The rows come from 5 hidden closed curves, with some noise, and rows from the same curve form a group. Each curve winds through 8 dimensions. The rows are also pushed far along 4 directions, which tell nothing about the answers.
(in the rows, 128 means zero)
Some rows, each with its group after it:
[121 145 119 129 159 131 115 131 119 135 133 121 160 115 121 123 111 156
 121 129 135]  C
[120 116 122 139 121 132 114 152 140 147 138 105 154 136 136 146 119 139
 139 126 130]  U
[135 133 124 140 153 147 130 150 123 128 144 123 143 128 147 128 114 123
 135 119 134]  C
[103 151 188 151 168 141 144  77 107 113 119 152 135 109  81 123 178 180
 123  92 148]  D
[160  89 121 150  72 145 123 121 143 111 157  95 121 143 166 154 162 107
 134 128 156]  C
[135 128 131 113 123 135 148 146 133 128 106 128 131 153 128 115 110 135
 149 113 134]  U
[123 126 119 128 138  95 136 122 129 115 114 140 119 114 115 105 122 165
 102 141 137]  V
[103 146 135 125 152 131 102 150 112 152 116 136 130 112 115 132 134 116
 118 143 108]  U
[121 180 134 116 150 112 103 133 123 181  87 142 166 112 110 143  53 101
 109 168 124]  E
[111 141 145 131 141 140 131 176 121 142 121 109 166 136 144 132 160 141
 132 117 154]  D
[122 131 132  99 110 137 133 102 136 131 105 120 110 161 134 121 102  98
 133 135 106]  E
[137 104 102 146 109 140 146 132 143 114 132 124 135 153 147 117 117 123
 125 128 129]  U
[120 138 174 142 151 128 150 131 127 127 127 128 134 130 120 124 161 145
 142 103 153]  E
[132 158 146 120 138 140 106 121 123 147 133 119 151 116 122 156 149 110
 131 137 147]  D
[101 135 174 119 122 120 183 108 122  91 115 122 144 139 114 109 197 197
 124  79 169]  U
[136 133  82 108 109 133 118 134 132 137 119 143 109 144 173 138 109  51
 115 174  88]  D
[140 136 151 120 112 133  90 107 116 140 144 116 106  97 106 155 120  89
 123 136 121]  V
[117 147 110 143 171 148 103 135 120 150 121 139 148 126 134 125 103 113
 117 153 111]  V
[116 129  75  93 106  97 182 120 141 114  89 163 135 165 130  84  85 136
 123 133  92]  C
[152 119 136 134 114 114 144  93 123 102 166 140  91 104 134 134 134  98
 127 117 121]  E
[110 131 131 151 125 124 150  68 142 130 133 158 121 139  97 118 116  83
 118 133  90]  U
[ 86 161 137 138 164 112 159 134 135 160  83 159 180 147  95 101  92 146
 126 128 115]  U
[137 117 125 143 121 145 139 128 127 105 143 114 152 127 148 143 155 177
 125 108 164]  E
[110 133 124 124 122 125  95 197 125 177 107 111 160 126 122 138  93 117
 133 142 115]  U
[119 147 179 131 135 130 149  68 128 124 133 141 126 126  77 128 139 125
 143  96 129]  U
[111 119 148 132 134 125 130 167 130 131 142  97 145 134 132 123 178 153
 141 109 152]  D
[124 109 128 110  98 106 167 134 134 109 109 129 111 153 126  92 122 139
 136 108 122]  C
[118 139 108 111 180 119 162 154 127 120  58 144 165 174 137  63 110 230
 142 121 156]  D
[123 157 150 104 144 103 180  76 123 104 122 154 125 123 102 105  94 145
 126 100 123]  E
[129 156 114 125 134 119 118 132 111 148 125 142 164 107 140 144 112 117
 120 142 122]  V
[104 158 135 132 136 118 104 196 128 189 103 103 211 122 118 146  93 142
 125 142 152]  V
[107 143 162 152 179 141 147  99 117 106 129 142 143 115  93 110 169 193
 121  97 155]  V
[137 124 121 112 130 119 176 165 142 105 113 116 156 151 140 106 105 204
 142  95 169]  E
[127 114 169 133 119 141  94 107 130 139 170 107  84 117 126 167 179  83
 155 121 111]  U
[161  89 102 147  81 140 131 127 142 107 144 130  98 132 169 157 115 107
 124 136 125]  D
[125 140 121  98 126 119 154 136 131 123  82 124 136 158 124  87  85 143
 119 130 138]  V
[137 121  90 143 125 116 131 124 136 141 116 152 122 144 135 103  70  77
 120 159  94]  C
[105 130 159  93 130  94 199  82 131  79 100 152  99 147 109  87 157 201
 132  86 132]  E
[136 119 144 150 121 123  91 181 139 171 145  76 187 129 159 169 151 151
 158 131 179]  C
[128  80 137 155  89 140 107 150 142 125 154  90 128 135 130 150 190 156
 144 112 154]  C
[129 117 141 127 140  94 143  90 128 105 121 126 101 134 130  90 142 157
 123 129 141]  D
[129 114 164 161 120  85 152  10 135 102 171 152  83 106  85 111 161 103
 124 117 113]  C
[119 148  68 105 142 124 152 174 141 135  69 147 171 158 121  88  52 160
 103 152 126]  V
[108 174 171 138 143 122  97 132 129 196 124 127 177 103  88 175  88  94
 136 139 125]  D
[134 161 137 106 141 127 108  86 123 143 119 136 123 124 116 134 126  90
 125 152 121]  D
[125 119 188 132 108  97 127  91 110 113 168 100 125  94 105 136 200 169
 144  84 161]  V
[158  87 101 119 108 136 121 171 141 104 142  90 103 146 159 113 129 146
 137 127 153]  D
[111 134 137 110 116  99 172 135 134 118 108 135 150 139 109 105 143 172
 134 102 142]  V
[135 126 157 155 121 131 139  51 135 116 155 131 107 129 112 130 140  82
 124 124 124]  D
[143 111 115 117 101 137 107 120 120 111 149 124 101 107 129 151 146 131
 125 125 119]  V
[102 140 146 140 157 132  87 172 127 174 113  97 161 127 113 130 105 139
 125 145 140]  V
[126 144 166 126 147 114 171  51 128  99 115 167  96 130 103 108 148 137
 128 110 128]  U
[129 107 144 159 140 134 107 145 131 143 146 117 124 121 109 128 133 129
 146 119 129]  U
[137  81 119 132 100 138 161 138 153  91 151 118  95 158 153 126 173 146
 153 100 132]  E
[127 129 125 116 118 138 139 101 121 114 101 160  86 135 127 121 111  98
 114 138  94]  D
[135 123 167 160  99 140 130  71 136 122 176 114 137 110  97 165 167 105
 132 104 148]  E
[124 112 124 131 130  91 154  79 136 100 129 140  92 136 130  89 131 135
 113 136 118]  D
[146  92  98 111  79 131 146 126 131 100 138 130  78 155 173 117 146  81
 140 128  97]  E
[152  93 119  96  84 107 163 118 138  89 133 127  56 151 160 105 127 100
 142 118 110]  E
[133 143 137 135 131 124 122 114 131 132 153 115 159 112 129 152 167 133
 125 130 160]  D
[128 105 109 131 113 138 107 208 130 150 121 104 146 137 132 126 111 141
 143 125 130]  U
[146 104  92 126 118 108 137 171 143 118 119 125 109 140 147 100 104 129
 120 147 135]  V
[118 143 140 123 119 113 136  91 126 118 115 151 113 106 101 137 132 130
  95 139 125]  V
[157  81  84 135  90 148 120 174 158 127 157  97 119 165 193 150 140  99
 162 136 127]  C
[116 178 143 128 162 143  95  74 130 167 122 150 136 116 108 165 102  65
 116 168 102]  C
[119 146 157 124 152 132 165  57 133 106 125 154 118 139  90 109 139 140
 138 102 123]  U
[121 129 151 136 145 148 123 137 134 128 116  99 156 145 114 121 149 179
 134 113 172]  C
[124 145 106 123 123 121 137 154 121 141  87 149 153 129 124 115  77 127
 106 144 122]  U
[122 101 112 117 122  92 170 107 128  86 137 144  93 131 116  76 128 163
 127 103 107]  C
[128  83 118 133  84 118 121 117 148 115 152 101  89 144 136 125 146 102
 127 136 113]  V
[140 123 148 117 127 102 142 104 135 107 119 125  97 125 121 115 115 154
 120 126 151]  E
[126 141 130 143 128 125  94 116 110 154 168 128 149  86 112 156 121  91
 130 130 105]  E
[131 100  98 130 113 140 100 181 142 146 122  91 149 154 145 126 120 144
 141 140 139]  C
[129 137 171 118 131 112 131  98 127 131 138 123  99 118 109 127 117 103
 139 117 123]  E
[130 140 142 144 157 145 101  91 136 145 125 142 103 126 118 144 121  86
 122 159 116]  C

New rows. What belongs after each?
[136 111 128 130 112 124 156 106 139 107 130 122 109 154 143 105 128 111
 128 124 130]  D
[138 131  89 135 153 169  83 179 122 160 112 131 140 139 164 143 101  98
 134 163 109]  D
[121 131 116 139 138 141 110  65 130 126 146 142  86 129 127 123 118  43
 100 166  77]  U
[149  97 118 122 120 129 131 137 137  96 143 101  98 139 135 104 139 153
 131 119 151]  D
[109 157 136 124 138 121 148  89 117 125 129 159 154 109  98 133 148 144
 124 110 116]  V
[127 129 124 103 117 115 154 136 126 122 112 141 108 147 145 107 120 107
 139 124 108]  E
[147 123  96 124 123 163  83 185 114 142 135 101 155 118 156 155 109 140
 132 136 140]  V
[113 140 103 134 162 131 124 140 126 142 121 147 145 131 133 118 115 126
 125 143 104]  V
[101 157 170 135 183 135 141 104 129 137 121 129 151 140 106 116 147 155
 143 110 141]  U
[121 147 153 157 133 128 117 111 127 151 146 123 175 105  87 147 138 127
 127 121 147]  E
[142 108 133 134 129 135 126  74 140 105 164 113  90 138 123 115 137 104
 137 123 122]  C
[104 129 194 148 156 112 156 130 132 123 122  87 168 141 115 102 164 218
 141  84 196]  U
[122 125 181 133 112 103 114  92 110 128 166 101 131  95 110 142 182 143
 143  98 146]  V
[145 112 127 147 120 152  87 119 120 125 165 108 106 104 141 157 137  98
 116 140 128]  C
[132 138 139 104 141 114 138  96 116 102 102 132 106 124 106  89 108 164
 108 126 142]  V
[121 133 100 136 143 121 129 123 137 137 109 147 145 135 108 109 113 136
 115 149 121]  E
[102 148 147 127 163 156 131 185 124 148 118 117 173 136 122 137 137 166
 146 101 143]  C
[117 158 138 123 148 103 130 185 128 162 106 107 183 120 136 126  89 147
 116 140 163]  D
[134 125  95 135 130 122 115 155 130 138 133 124 132 128 172 133 116  98
 111 163 123]  D
[137 128 113  87 107 135 141 136 136 112 108 111 123 154 159 129 123 143
 130 129 139]  C
[107 125 127 126 132 135 115 142 141 147 109 125 113 147 119 123 109 103
 119 149 106]  V
[143 117  88 112 123 137 129 115 132 105 121 128  95 148 169 113 105 104
 108 157 112]  U
[148 132 125 145 134 135 124 101 135 131 131 129 134 132 133 131 100 110
 126 140 138]  D
[117 151 100  93 127 117 130 159 121 156  87 152 130 145 155 124  82  86
 130 156  83]  E
[121 151 147 146 161 144 115 143 110 142 110 140 159 107 123 149 134 166
 120 126 150]  D
[143 134 124 151 134 142 112  60 128 127 156 147  98 115 115 132 113  49
 110 153  98]  E
[139 135 156 146 140 131  70 110 121 164 152 106 117 109 137 159 139  73
 136 156 129]  D
[160  93 159 151  75 136 103 129 132 117 184  82  94 103 155 177 162  84
 127 123 157]  D
[100 167 150 137 177 126 138 152 121 154  92 144 170 115  82 111  62 162
 109 122 135]  D
[113 160 172 117 120 140 116  57 125 140 149 125 122 113  95 165 146  76
 126 124 111]  C
[124 169 151 112 143 114 129 101 120 145  96 145 127 117 101 122  70 101
 105 146 123]  D
[114 141 145 135 120 136 101 175 124 183 123 114 156 127 128 152  99  74
 144 135 111]  C
[129 118 116  97  95 110 158 154 133 108  98 136 106 138 142 119 110 148
 118 124 126]  D
[134 112 123 101 110 104 183 136 136  82  82 122 108 163 147  76 126 189
 110 120 165]  V
[123 111 122 143 132 133  99 180 124 143 137 110 140 115 144 147 145 151
 131 132 138]  U
[125  90 112 115  93 125 162 169 144 109 111 113 111 174 152  97 143 142
 144 111 128]  U
[117 143 132 113 146 119 137 127 133 146  80 150 148 150 116 118 107 171
 151 125 125]  D
[145 116 145 124 107 131 108 170 129 148 147 102 108 127 162 156 121  80
 154 129 126]  E
[126 146 111  87 121  90 121 117 116 142 105 135 122 127 129 104  81 107
 128 148  98]  V
[138  92 135 135  72 128 131 108 136 119 158 119  80 135 132 136 143  62
 139 121  98]  C
[136 105  85 110  96 153  93 170 127 132 135  87 118 143 158 127 101  92
 116 150 113]  U
[136 116  93 132 130 146 142 111 133 103 127 136 113 149 146 103 117 113
 110 140 116]  U
[131 140 161 135 141 133 148 124 139 128 110 131 127 139 132 138 134 133
 128 126 157]  E
[127 162 146 114 139 136 130  96 117 138 125 138 127 121 134 145  88  87
 125 132 108]  E
[146 126 101 118 128 157  70 176 110 167 146 101 135 134 184 153 104  63
 161 148  98]  V
[123 144 144 139 134 138 148  39 127 107 138 146 116 128  88 109 119  97
 105 124 113]  U
[124 117 106 120 107 133 150 125 132 106 133 126 147 137 120 122 145 165
 129 105 132]  V
[117 136 120 132 141 130 127 103 116 115 126 155 116 110  98 117 135 134
 106 130 109]  U
[126 116 144 125 139  89 167 138 132 103 109 127 115 137 124  79 143 183
 124 114 161]  V
[121 152 162 144 131 127  90 147 127 172 149 112 165  87 105 188 128 120
 129 132 145]  D
[133 114 162 127 103 105 112 131 113 128 159  93 132 102 132 144 173 151
 147 101 155]  V
[135  88 133 110  89 148 124 103 129  81 170  88  79 135 136 130 194 132
 133 102 130]  U
[124 141 152 130 144 159 109 185 120 157 125 107 160 129 127 149 135 131
 151 112 146]  V
[145  96 115 115  80 118 180 138 149  90 113 124 119 160 149 116 123 170
 138 102 150]  D
[125 121 155 143 117 152  74 181 121 166 165  86 140 111 156 187 190  90
 149 132 141]  D
[127 118 142 154 108 130 100 120 123 145 145 113 117 111 125 143 124  77
 110 146 119]  U
[101 163 182 132 146 113 151 108 120 129  97 136 158 111  89 127 145 175
 102 115 166]  V
[132 108  97 119 101 135 163 142 144 109 132 134 128 157 149 123 136 128
 143 113 116]  E
[130 138 147 148 135 140  93  80 111 151 179 116 136 109 121 145 141  65
 147 125 103]  V
[119 142 118 142 144 131 151 148 135 137 106 146 163 131 117 123  71 147
 113 127 131]  D
[140 148 125 144 146 158 100  91 115 134 151 147 122  99 107 151 116  80
 114 141 108]  V
[144  84  85 132 100 157 105 202 130 127 134  96 113 151 162 116 102 110
 135 134 117]  C
[110 172 126 110 149 111 122 127 137 171  95 157 151 119 105 146  59 104
 120 158 100]  E
[106 147 136 133 159 147 121 135 115 149 121 127 157 141 124 114 130 120
 141 121 115]  E
[131 149  81 100 123 100 131 138 122 142  95 146 153 129 125 101  58 126
 111 153 109]  E
[149 147  96 100 138 147 107 139 118 134 101 135 113 136 155 124  70  87
 114 165 112]  U
[107 167 140 108 151 127  88 157 131 205  95 130 143 139 125 148  60  53
 146 166  83]  U
[169  85  95  98  74 118 151 123 133  76 154  99  75 149 184 109 120 112
 134 120 131]  C
[100 159 155 142 151 110 146  74 128 139 125 156 157 118 100 136 157 139
 123 123 125]  D
[132 107  99 138 140 138 108 180 139 136 145 102 147 141 161 128 149 143
 142 136 141]  D
[131 133 152 134 117 114 122  94 117 122 145 116 141  96 110 144 141 155
 119 115 151]  E
[125 116 148 150 131 115 161 119 127 105 152 116 150 131 132 110 181 172
 140  92 164]  V
[126 125 162 175 125 128 123  69 139 144 159 132 127 116  99 149 122  81
 128 128 118]  U
[142  89 111 107 103 117 178 155 153  89  85 126  97 184 164  91 144 182
 141 118 155]  C
[129 147 159 124 136 112 158 109 139 123  96 140 127 134 115 125 121 149
 118 129 159]  E
[151  95  93 127 111  87 155 121 142 104 121 136 100 148 157  87 102 136
 129 141 125]  C
[117 190 163 126 176 133  84 127  99 179 105 131 168  92  95 144  80 112
 113 148 135]  V
[141 134 127 137 101 128 103 138 128 154 139 113 157 112 130 163 114 100
 124 143 141]  E
[125 134 150 168 145 135 139  58 123 114 163 145 126 107  95 127 144 108
 116 114 123]  C
[140  98 151 139 111 127 102 150 130 134 140 100 122 124 148 159 176 167
 160 115 158]  D
[130 112 114 106 111 106 127 135 118 120 123 102 132 141 159 104 128 157
 137 124 134]  V
[123 139 115  94 126 100 118 136 122 150 100 135 108 139 145 109  85  88
 130 158  92]  V
[126 114 146 151 102 129 117 111 116 124 189 101 142  97 115 148 159 116
 133  98 128]  C
[120 114 113 119 108 130 154  94 124 100 124 140 111 152 133 100 159 124
 129 118 105]  E
[159  78  99 111  85  99 163 153 145  74 125 129  67 137 149 100 146 158
 121 124 145]  V
[129 118 105  89 109 114 127 147 145 144  97 129  90 167 154 115  79  80
 146 155  86]  U
[140 108 139 137  89 138 135 154 143 131 140 106 140 138 143 161 134 129
 148 109 150]  D
[ 87 163 178 117 172  84 202  34 110  83 116 184 109 104  49  70 144 188
 109  79 113]  C
[119 170 130 111 146 153 103 141 104 165 112 136 163 123 137 153 104  95
 140 135 105]  V
[152 110 127 100 109 130 134 151 116  92 115 110  96 133 158 115 146 165
 127 117 158]  U
[140 151 131 113 145 133 114 117 106 129 115 142 115 114 139 128 109 110
 120 141 122]  V
[144 100 114 127 103 151 131 135 138 112 124 131 110 147 140 141 143 147
 150 113 126]  D
[136 127 155 142 128 106 161 116 137 104 144 143 120 105 121 144 159 163
 127 106 158]  E
[172 100  92 102  89 136 106 131 123 102 131 112  72 130 170 125  99  94
 117 152 122]  V
[120 139 131 132 152 106 164 138 120 118 120 129 172 136 129  91 140 185
 137 103 159]  V
[125 128 142 138 137 152 126 161 128 138 113 126 162 135 121 148 147 184
 154 101 153]  D
[105 165 129 113 149 134 110 134 127 171  69 133 159 154 118 117  85 107
 119 163 119]  E
